The rows of a group lie close to one hidden flat surface of 14 dimensions, which passes through zero. Surfaces can cross.
In the rows, 128 means zero.
Known rows, each followed by its group:
[118 102 105  88 116 193 137 162 117 124 116 109 142  97 150 111 146 135
 152 166]  tori
[127  95 152 126 152 117 126 113 137 104  87 188 120 136 110 173  99  76
 183 130]  tori
[102  84 156 111 112 135 136  98 184 104 156  94 119  59  90 126 147 160
  79 163]  tori
[ 94 168 121 156  84 165 118 145  84 126 133 121 101 163 152 110 167 143
 156 153]  zumeb
[123 109 110  99 100 113 173 123 120 174 104 130 169 139 145 157  96 104
 119 172]  lalol
[ 97 128 100 121  92 123  82 127  93  78 147  97 114 105 130  92  99 147
 148 148]  zumeb
[138 167 113  92 149 145 158 150  94 107 119  62  93 128 128  79 147 142
 160 134]  lalol
[113 110 140 154  95 144 144  77 160 124  85 129 102 204  98 163 162 143
 145 169]  tori
[131 125 126  87  76 128 133 169  92 134 125 176  88 126 149  99 117 140
 143 151]  zumeb
[ 91 186 103 123 128  99 107 151 111 119 152 134 156 197 133 156 124 120
 138 121]  zumeb
[132 153 138 107  73 124 192 144 160 160 118 148 116 147 102 113 183 132
 109 100]  Bopal
[137 124 111 142 152 144 127 156 151 133 155 116 148 109 119 126 196 158
 122  98]  viku
[137 185 124  93  83 122 139  51 117  89 100 127 177 184  99 141 136 122
 156  85]  viku
[141 135  86 106 195  96 145 121 134 122 149  89 130 132  49  87 149 103
 181 147]  fup
[167 138 189 104 131 112 185 105 129 149 159  77 164 120 152 144 162 122
 140 133]  lalol
[138 151 114 135 100 174 115 120 128 120 153  96 185 152 154 135 153 134
 111 120]  fup
[126 173 164 111 172 114 178  94  93 143  84 149  98 111 109 144  88  88
 148 125]  Bopal
[162 169 103 121 145 142 147  66 137  88 120  41 125 162 154 132 109 107
 102 107]  Gavi
[151 117 181 167  97  88  93 156 124  96 117 131  90 104 161 127  74 119
 150 121]  Gavi
[196  76 131 148  99 120 121 126 122 114  79 102  95 114 166 117  67 141
 131 164]  lalol
[155 192  48 120 125 151 153 149  91 133 133 127  58 139 177 110  94  81
  63 117]  lalol
[134 109 112 137 141 163 129 100 148 103 132 166  70  76 107 157 175 168
  86 124]  tori
[ 84 164 174 171  97 134  87 177 152 117 222 106 128  76 129  84 150 101
  95  97]  Bopal
[140  70 105 111  89  79 142  80 110 185  98 139 181 126 122 116  88 108
 144 146]  zumeb
[145  68 141  77 140  86 145  92 115  92 177 110  75  70 139 118 120 123
 149 159]  fup
[152  94  52  73 105 105 166  88 143 118 100 162  81  93  98 112 115 137
  87 113]  fup
[135 184 108 107 123 167 129 207 122 126 132 120 206 100 116 136 120 124
 135 136]  Bopal
[198 129 104 146 123 152 130 156 147 116  63 100 187  89  82  93 116 136
 169 111]  Gavi
[ 55  96 153 128 111 115 143 100 135 181 107 127 171 148 176 145  76  57
 116 124]  lalol
[109 177  86 112 191 141 154 145  73 156 109 122 143 102  83 127 158 143
 175 143]  fup
[118 108 153 170 174 127 140 193 142 180 128 144  93 129 149 148 118  89
 123 168]  viku
[ 74 118 139 107 210 151 128  99 142 110 116 113 163 106 125 150 142 136
 135  88]  Bopal
[149 172 177  84 131 123 158 134 155 117 141 112 105 183 138  89  96  99
  87  75]  zumeb
[109 148  86 146  80 137 143  76 108 174  97 103 128 198 120 103 124 140
  86 144]  tori
[152 199 147 153 159 105 140 135 135 127 115 117 129 161 127 172 138 155
 116  86]  Gavi
[144 123 128 151 143 162 130 164 163 172 166 144 143  99 122 119 138 113
  66 134]  Bopal
[132 103 102 114 148  95  96 112 123 118 112  84 118 183 122  79  93 187
 129 150]  viku
[169 136 176 135  83 133 142 167 137 115  80 146 110 100 128 116 127 166
 147 108]  Gavi
[106 114  98 109  93 127 125 159  99 160  98 180 148 121 142 131  66 115
 108 155]  lalol
[ 88 125 155  79 119 117 102 121  89 109 159 172 140  76 141  96 100 114
 142  86]  viku
[111 142 150 170  88  97 146 149 173 113 156  62  90 137 140 178 127 108
 104 190]  tori
[143 126  90 109 183 174 132 135  97 155 124 167 119 100 119 120 146 160
 123 129]  zumeb
[107 102 151 145 132 103  62  47  94  99 154 134 137 138 160  89  74  65
 160  93]  Gavi
[115 124 103 144 162 154 113  84 129 173 143 166 160 158 124 104 176  80
 130  52]  Gavi
[135  86  99 107  77 113 159  88 152 118 118  89 151  75 148 158 147 143
 102 130]  tori
[134 160 151 113 134  71 122 164 112  73 149 160  30  96 114 104 103  94
 156  94]  fup
[159  82 141 167 111 149 109  98 162 149 103 121 118 143  87  57 146 145
 135 139]  Bopal
[106 113 186 159 135  75  84 136 159  82 174 106 113 148 151 119 123 106
 151  90]  fup
[ 65 119 122  91  95 150 143 146  97 151 120 147 145 115 145 110 117 108
 139 154]  lalol
[113 136 149 128 129 109 171 163 169 134 119 137 171 101 108 182 152  77
 170 112]  fup
[127 184 106 113 108 107 172 117 129 126 114 106 111 185 157 174  95 108
  62 125]  Bopal
[159  84 109  83 133 150 148 114  97 116  90  87 157 115 162 101 100 103
 189 148]  Gavi
[112 143 117 124 168 129  99 153  96 122 150 161 135 129 169 186 128 153
 123 120]  zumeb
[120 129 136  94 124  94  92 123  89 145 175 153 114 182 129  65  96 138
 115 125]  viku
[152 152 108 114 134 148 174 112 125 178 118 122 178 139  88 115 189 143
 137 115]  Gavi
[113 148 112 103  95  91 174 114 109 105 141  74 126  54 170 139 142 107
 132  76]  fup
[169 115 137 183 147  85  78 136 146  70 151 104  77 141 116 142 105 126
 150 155]  viku
[125  62 128 179 139 105 139  74 144 193  99 121 165 139 124 165 147 126
 138 167]  zumeb
[105 132 134 190  91 140  60 114 125 121 135 158 155 115 142 169  71 139
  68 141]  fup
[101 137 127 163 150 119 167 156 158 192 141 108 138 159 146 127 193 100
 134  90]  Bopal
[144  94 122 165 140 150 124 130 138 147 118 138 107  90 118 104 112  83
 134 137]  zumeb
[ 77 136 141 101 189 136 147 111 138 147 110 178 134 120  87 132 118  72
 146 107]  zumeb
[123 145 112 129 163 143 110 154 109 119 154 142  96  69 141 106 150 152
 112  79]  tori
[136 133 110 171 106 157 104 129 145  82 122 116 108 151 138 128 160 112
 161 105]  viku
[202 147 107 153 110 105 133  96 147 124 132 115 164 145  51 120 143 114
 141 141]  viku
[128 143 179  97 150  96 154 156 166  93 156  61 104 104 122 112 166 188
 113 104]  tori
[109 167 119 151 101 116  72 112  84  96 100 117 150 138 104 138  78 192
 135 167]  fup
[130 138 149 140  72 110 140 141 155 112 165  67  96 160 152 128 179 161
 113 146]  Gavi
[102 159 109 113 109 142 126 150 133  94 112 113  54 175 171 111  70  98
  88 131]  viku
[175 163 116  97 163 108 116 131 100  95 151 140 115 142 115 134 146 170
 143  98]  lalol
[130 161 130 124 127 151 153 172 168 102 135 151 121  65  73 151 171 127
 120 117]  zumeb
[ 75  94 135 151  74 142 103 133 182 110 119 168 144 137 129 151 147 104
 127  98]  Gavi
[201 143 123 111 103  99 122 132  96 117 165 149  83 113  88  92  87 124
 119 183]  viku
[112  93 122 134  60 120  72 147 143 112 149 169 154  76 102 125 114 165
 107 150]  lalol
[198 165 183 173 131  91 128 155  91 137 176 171  94 103 145 164 154 119
 156 123]  tori
[159 109 163 144 113 140  85 187 138  83 185  96 106 119 125 110 180 198
 158 178]  lalol
[126 214 128 120 154 167 111 122  73 116 157 134 151 105 115 147 111 130
  95 138]  Bopal
[183 134 135 133  41 139 120 122 128 111 165 108 121 164 155 124  75  67
 106 194]  fup
[148 121 136 112 146  90 117 140 108  89 126 149  98  91 167 139 100 115
 157  92]  tori
[171 158 159 157 174 153 125 114 116 106 138  67 144 108 129 144 121 140
 135 150]  Bopal
[ 99 188 116 163  96 101 108 131 128 137 149 159 145 129 104 141  82  51
 107 107]  fup
[114 144 143 126 145 101 122  81 134  95 140 134 125  95 103 175 107 110
 112 120]  Gavi
[131 110 120  89 173 151 175  90 157 162 134 149 155  76  95 162 198 171
  74  98]  Bopal
[142 125 121 132  72 129 161 216 132 167 145 136 113  75 130 141 125 110
 109 197]  Gavi
[115 100 114 116 120 165  89 138 139 113 119  81 196 134 137  77  93 124
 141 135]  Bopal
[109 171 159 104 107 160 118 117  97 150 169 109 193 106 148 111 110 134
  83 141]  Bopal
[110 120  58 150 159 102 158 202 137 173 140 162 100 140 145 139 163  88
 131 103]  Bopal
[145 145  83 105 115 135 140 152 137 105 104 146  83 193 103 120 120 118
 145 155]  viku
[146 161  74 107 146 145 154 109  98 183 115 167 144 146  56 125 121 118
 115 179]  fup
[142 183 136 160 180 103 105 144 112 150 119 130 113 165  95 103  57 108
 114 134]  lalol
[127 109 126 109  95 100 144 118 147 107 140 146  94 117 155 179 121 121
  97 125]  fup
[201 148  70 144 139 137 141 121 146  88 166  46 100  95 103 101 149 116
 122 136]  lalol
[130 139 134 166 163  82  79 175 117 104  92 125 142 132 115 155  46 160
 145 158]  Gavi
[124 116 105 119 135 138 174 110 165  95  61 108  93  70 105 144 146 151
 123  97]  viku
[133 125 139  93  89  75 139 110 132  98 138  99 135 159 149 171  74 105
 124 170]  viku
[120 139 116 149 160  71 124 166 164 128 156 151 111 152  96 164 120  80
 129 134]  zumeb
[104  53 186 120 112 100 126 162 186 127 124 164  76 174 111 110 131 135
 149 161]  zumeb
[164 157 105 111 176 134 138 121 129 131  86  96 170 164 136  96 130 151
 134  45]  lalol
[131 203 107 123 156 194 137 176 121 133 132 119 153 125 140 156 110 108
  80 137]  viku
[114 134  55 159 112 127 117  68 168  95 136 114  93 112  91 125 159 119
  88  90]  lalol
[137 127 109 118 105  91 172 126 168 138 139  68 165  81  85 127 182 171
 119 123]  Gavi
[119 163 179 126 148  93 147 149 142 132 150 154 106 103  81 174 102 114
  99 165]  tori
[ 91 154 174 127 106 131 150 182 103 134 120  88 139 126 118 112 110  93
 197 197]  tori
[132 133 111 112 133 150  79 121 102 100 143 126  86 164 147  75  76 162
  79 136]  tori
[115 139 115  77 120 138 174  97  93 117 112  89 105 130 129  90 163 147
 164 120]  lalol
[135 110  96 149 139 196 150 137 118 167 111 160  99  66 145 111 151  91
 118 115]  zumeb
[ 89 155 102 127  21 115 129 112 101 116 148 128 103  95 118 132 128 142
 104 163]  zumeb
[116 153 122 162 124 179 177 143 162 152 117  86  94  86 105 105 192 105
 108 126]  tori
[135 149 137  87  85 112 154 144  77 142 150 105 112  84 117  98 128 173
 126 189]  Gavi
[114  80 100 116 202 149 128 139 150 139 127 166 106 102 116 121 162 139
 129  97]  Bopal
[148  98 174 141  87 133 109  85 128 157  98 108 200 142 111 107  87 137
 138 177]  fup
[120  85 151 155 123  96 131 157 169 122 145  67  93 145 168  84 142 101
 156 112]  viku

New rows, each followed by its group:
[156 109 120  62 111  61 149 143 156  93 152  59 176 148 122 145  94 130
 137 162]  viku
[140 116 169 123 132  84 118 138 161 100 164  85 148 121 120 126 102 122
 124 135]  tori
[ 98 120 143 134 120 125 137 132 168  85 122  89 132  92 165 182 143 109
 126  96]  viku
[173 145 111  77 162 139 153 138 122 120  92 167 156 117  83 158  69  99
 134 165]  tori
[ 80  83 148 130  78 141 145  84 157 126 108  91 124  84 100 113 134 106
 137 178]  tori
[146  75  85 132 133 193 104 100 143 134 114 164 130 162 173 108 124  74
 126 105]  tori
[ 80 130  73 120  94 159 149 144 164 131 106 180 127 132 119 145 152  73
 110  97]  viku
[ 93 124 112 123 110 190  93 124 135 122 125 171 144 142  78 105 144 132
 130 166]  Gavi
[116 114 103 129 132 102 138  62 116 144 152  71 167 163 116 181 132 152
 110 219]  fup
[102  59 111 146 118 137 111 155 117 166 141 162  87 119 156 118 167 172
 124 160]  viku
[121 114 151  86  52 111 149 135  92 131 108 107 155 106 162  98 126 142
 175 136]  Gavi
[175 105 121 160 131 127 102  96 113 131 106 164 127 120  85 133  90 128
 132 178]  Bopal
[122 116  89 159 142 119  73  96 134 123 193 150 168 133 118 159 119  60
 112 134]  lalol
[120 159 101 146 113 130 110 117 149 123 147  88 189 135  43 132 151 142
 135 175]  Gavi
[117 189  93 120 161 125  98 118 104 143 149 170 168 149 100 117 112 109
  99  84]  lalol
[123 127 101  83 121  94 163 111 171 139  93  97 189 167 110 147  64  91
 100 136]  tori
[139 150  95 196 107 143  64 114 118 114 178 126 142 120  83 107 162 147
 119 140]  Bopal
[118 125 175 187  67 113  94 107 110 142 154  95 118 197 142 103 131 133
 152 189]  tori
[138 139 114  70 145 187 174  95  87 139 134 134 149 120 147 126 149  64
 155 131]  Gavi
[130 232 164 143 142 151 148 157 110 133 133 165 128 135 146 167 163 114
 121  63]  Gavi
[116 136 195 150 115 109 165 156 151 166 106 161 122 118 105 126 109  55
 156 126]  Bopal
[124 158 143 128  64 121 134 145 107 128 189 126 105  49 127 101 141 107
 109 133]  Gavi
[167  88 157 135 104 140 116 130 191 102 187 118 148 165 155 138 148  89
 119 127]  fup
[144 142 146 117 116 168 128 124  81 126 125 148 106 174 193 120  90  65
 147 139]  Gavi
[ 92 116 147  89 125 167 136 147 108 160 160 193 136 130 162 168 170 152
 105 144]  tori
[ 97 102 181  85 162 103 160 126 140 125 112 121 105 180 164  91 113  81
 182  82]  zumeb
[ 94 129 114 159 137 112 137 101 164  93  82 139  75  92  72 168  94  95
 115 149]  tori
[150 128  25 123 106 141 103 183 120 126 173 156 104 162 163 140 141 159
  66 141]  Bopal
[129 145 162 117 114 145 151 148 143 141 129  57 130 153 122  61 119 110
 144 156]  tori
[170 154 185 148 118 145 154 158 166 117 130 110  69 116 114  94 130 115
 115 126]  Bopal
[149  81 103 107 146 100 115 109 100 137 112 109 156 147 126  90 110 154
 171 149]  zumeb
[135  91 158 150 130 101 141  96 160 139 143 122 136 127 164 186 117  80
 107 120]  lalol
[172 140 154 134 163 164 127 110 127  82 148 132  99 133 139 149 136  75
 159 144]  Gavi
[142 141 163 153 158 137 130 194 155  89 142  55  75 107 181 109 111 100
 135 121]  viku
[119 131 174 149  69 130  88  91 131 119 165 159 110 103 120 101 143 164
  78 101]  lalol
[127 188 106  96 142 146 169 166 145 113 116 122 144 128 117 171 136 122
  98 107]  Bopal
[119 109 145 118  91 152 119 112 112 141  80 154 166 124 137 126 100 152
 134 140]  fup
[ 88 144 132  94 145  91 139 127 173 122 171 123 161 158 137 167 173 138
  89  53]  viku
[152 131  95 123 130  51 162 107 107 162  95  55 198 115 175 135  68  99
 133  91]  Gavi
[ 97 111 127 139 174 139  90 149 116 168 166 161 184  69 118 131 116 133
 107 133]  viku
[129 154  56  84 119 124 164 124 110 132 114 147 134  82 111 138 111 101
 106 107]  lalol
[116 129 167  89 161 123 150 119 118 101  98 106 140 142 173 188  86 124
 143 141]  Bopal
[ 89 180  77 176  97 114 127 137  89 161 114 107 106 119 137 118 108 117
 109 133]  tori
[ 90 185 141  78 157 118 153 129  88  98 134 111  80 127 131 103 156 141
 148  87]  lalol
[118  93 129 150 138  92 100 161 151  99  91 144 106 168 156 161  96 153
 133 130]  lalol
[ 89 128  56 128 174 129 104 141 131 101 116 141 126 103 106 164 141 158
 120 113]  fup
[157 118 118 162 111 129  68 128 126 102 111 152  99 136 111  88  94 174
 114 119]  lalol
[192 145 133 111 156 147 134 156 140 123 124  99 171 154 168 125 127 156
 114  80]  zumeb
[ 87 102  81 104 126 156 143 107 141  85  84 119 119  52  97 109 173 137
 162  94]  lalol
[160 188 111 101  70 137 158 155 122 118 144 125 148 127 124 167 138 156
  94 141]  Bopal
[121 129 138 103 113  56 158 112 131 109 113 126 102 142  92 160 119 135
 157 151]  fup
[159  66 109 163 167 117 118 168 144 155 156 132 136  98 129  99 171 113
 180 109]  Gavi
[129  81 131 114 145 136 114  97 116 152 181 141 126 146  90  80 208 154
 168 154]  Gavi
[135 134  87 125 133 171 128 164 132  89 105  59 122  93 116  80  95 110
 145 167]  tori
[136  97 121  67 133 136 123 122 120 116 117 159 169 175 136 170 117 170
 133 162]  tori
[ 97 123  76 120 126 151 132 126 122 173 171 126 124 131 128  90 147 107
  81 136]  Gavi
[139 113 105 143 139 135  97 123 134 110 127 108 101 114 125  44 100 129
 119  99]  fup
[155 174 161 152 129 205 131 127 163 123 109 132 176  69  75 129 133 117
  95 118]  zumeb
[136 134 121 133 122 129 112 120 106 175 147 143 158 164 109  92 113 112
 119 149]  viku
[130 189 143 188 139 126 142 152 158 153  95  93 126 138 107 129 151 164
  97  83]  fup
[135 166 124 112 148 104 120 135 155  80 161 141 148 176 115 203 175 158
 130  96]  viku
[105 182 145 108 111 144 160 157  85 121 132 162  68 106 105 115 155 113
 160 144]  zumeb
[106 152 155 112 164  99 139 141 172 111 125 120 106 186 102 159 106 143
  95 131]  tori
[169 165 142 127 197 100 111 131 107 119 149 177 142 118  86 161 112 113
 144 117]  lalol
[137  79 122  71 146 165 143  84 124 168 149 196 183  85 109 129 160 120
 107 109]  fup
[ 50 168 104 120 110 177 108 108 143 106 144 141 125 167 117 153 126 108
  74 142]  Gavi
[ 86 153 161 139 171 101 109  97 123 128 140 161 152 135  51 193 135 164
 138 169]  zumeb
[ 96 104  69 108 117 129 129  75 102  99 117 123  97 101 103 117 118  86
 164 157]  lalol
[115  73 169  92 146  72 151 172 135 149 155 130 145  95 139 151 123 120
 163 155]  viku
[118 165 142 173 133  81 126  75  77 152 118  70 133  96 106 150  86 168
 108 190]  fup
[142 127 118 125 102 102 143 162 141 115 156 127 138  63 107 141 186 145
 156 110]  Bopal
[154 131 131 144 180 142 144 157 126 129  91 110 116 177 167 177 113 120
 148 149]  Bopal
[166  72  53  94 119 143 122  82 161 102 123 112 160 120  86 121 134 153
 102 153]  fup
[110 122 160 163  90  66  95  87 145 108 119 103 123 171 118 147  86 171
 111 155]  fup
[115  96 134 111 142 160 145 177 149 111 124 132 154 109 149 183 181 137
 175 152]  tori
[119 162 122 137 136 130 123 131 155 121 125 111 162 149  66 120 138 123
 134 132]  zumeb
[101 124  57 130 102  99 144 138 144 176 125 175 125 161 107 127 138  92
 113 107]  Bopal
[157  87 143 111  94 162 107 124 115 128 104 129 154 130 140  55  83 111
 163 141]  fup
[ 87  96  78  90 105 165 141 135 134 138 118  79 155 163 156  83 160 148
 134 131]  Gavi
[175 100  63  99 123 149 132 120  99  87 103  90 122 107 131  97 126 136
 168 148]  lalol
[145 112 111 163 203 121 106  98 167 128 171 127 115 151  63 143 171 136
 113 150]  Gavi
[173  99 105 132 121 104 126 126 138 120  88  91 182  67 100 102  91 128
 164 119]  Gavi
[ 74  85 121 164 125 148 113 141 158 109  75 111  80 135 145 115 119 128
 149 145]  lalol
[137  53 109 148 147 114 135 149 172 162 154 121 115 151 169 127 176 105
 137 116]  Gavi
[140  88 162 106 147 114 127 104  87 130 143 145  87 100 129 124 101 137
 139 195]  fup
[116 148  54  61 114 146 198 150 127 115  95 126 129 122 146 164 190 150
 139  94]  fup
[148  86  76 121 158  97 135  44 108 119 115 133 129 108 104 168 158 171
 140 127]  Bopal
[ 70 147 190 163 146  97 131 115  99 181 130 153 123 152 139 137 104  60
 156 127]  Bopal
[ 93 101 110 100 123 105 100 189 147  96 170 169  76 101 129  86 115  85
 137 104]  viku
[147  78 157 135 192 166  84 155 126 126 117 173 153 107 144 123  97 133
 141 128]  zumeb
[162 142  84 176 124 143 124 163 170 117 164  68 131 100 107 110 153 105
 110 144]  Gavi
[141 165 116 123 153 129 120  84 146  99 100  97 174 109  71  95 122 118
 138  65]  viku
[150 111 112 128 127  91 146 106 142 134 155  80 100 129 105  79 105  60
 139 141]  fup
[146 120 131 132 142 117  98  94 129 104 121 151 108 126  81 116  96 149
 119 140]  tori
[127 151 117 130 117 153 158 177 169 116 112 107 159 117 123 162 173 131
 144 107]  Gavi
[101 123 145  94  91 102 159  97 139 146 125 146 124 148 104 147 140 149
 103 139]  zumeb
[ 93 118  97 151 141 141  99  70 172 126 127 132 104 147  71  99 110 134
  50 110]  tori
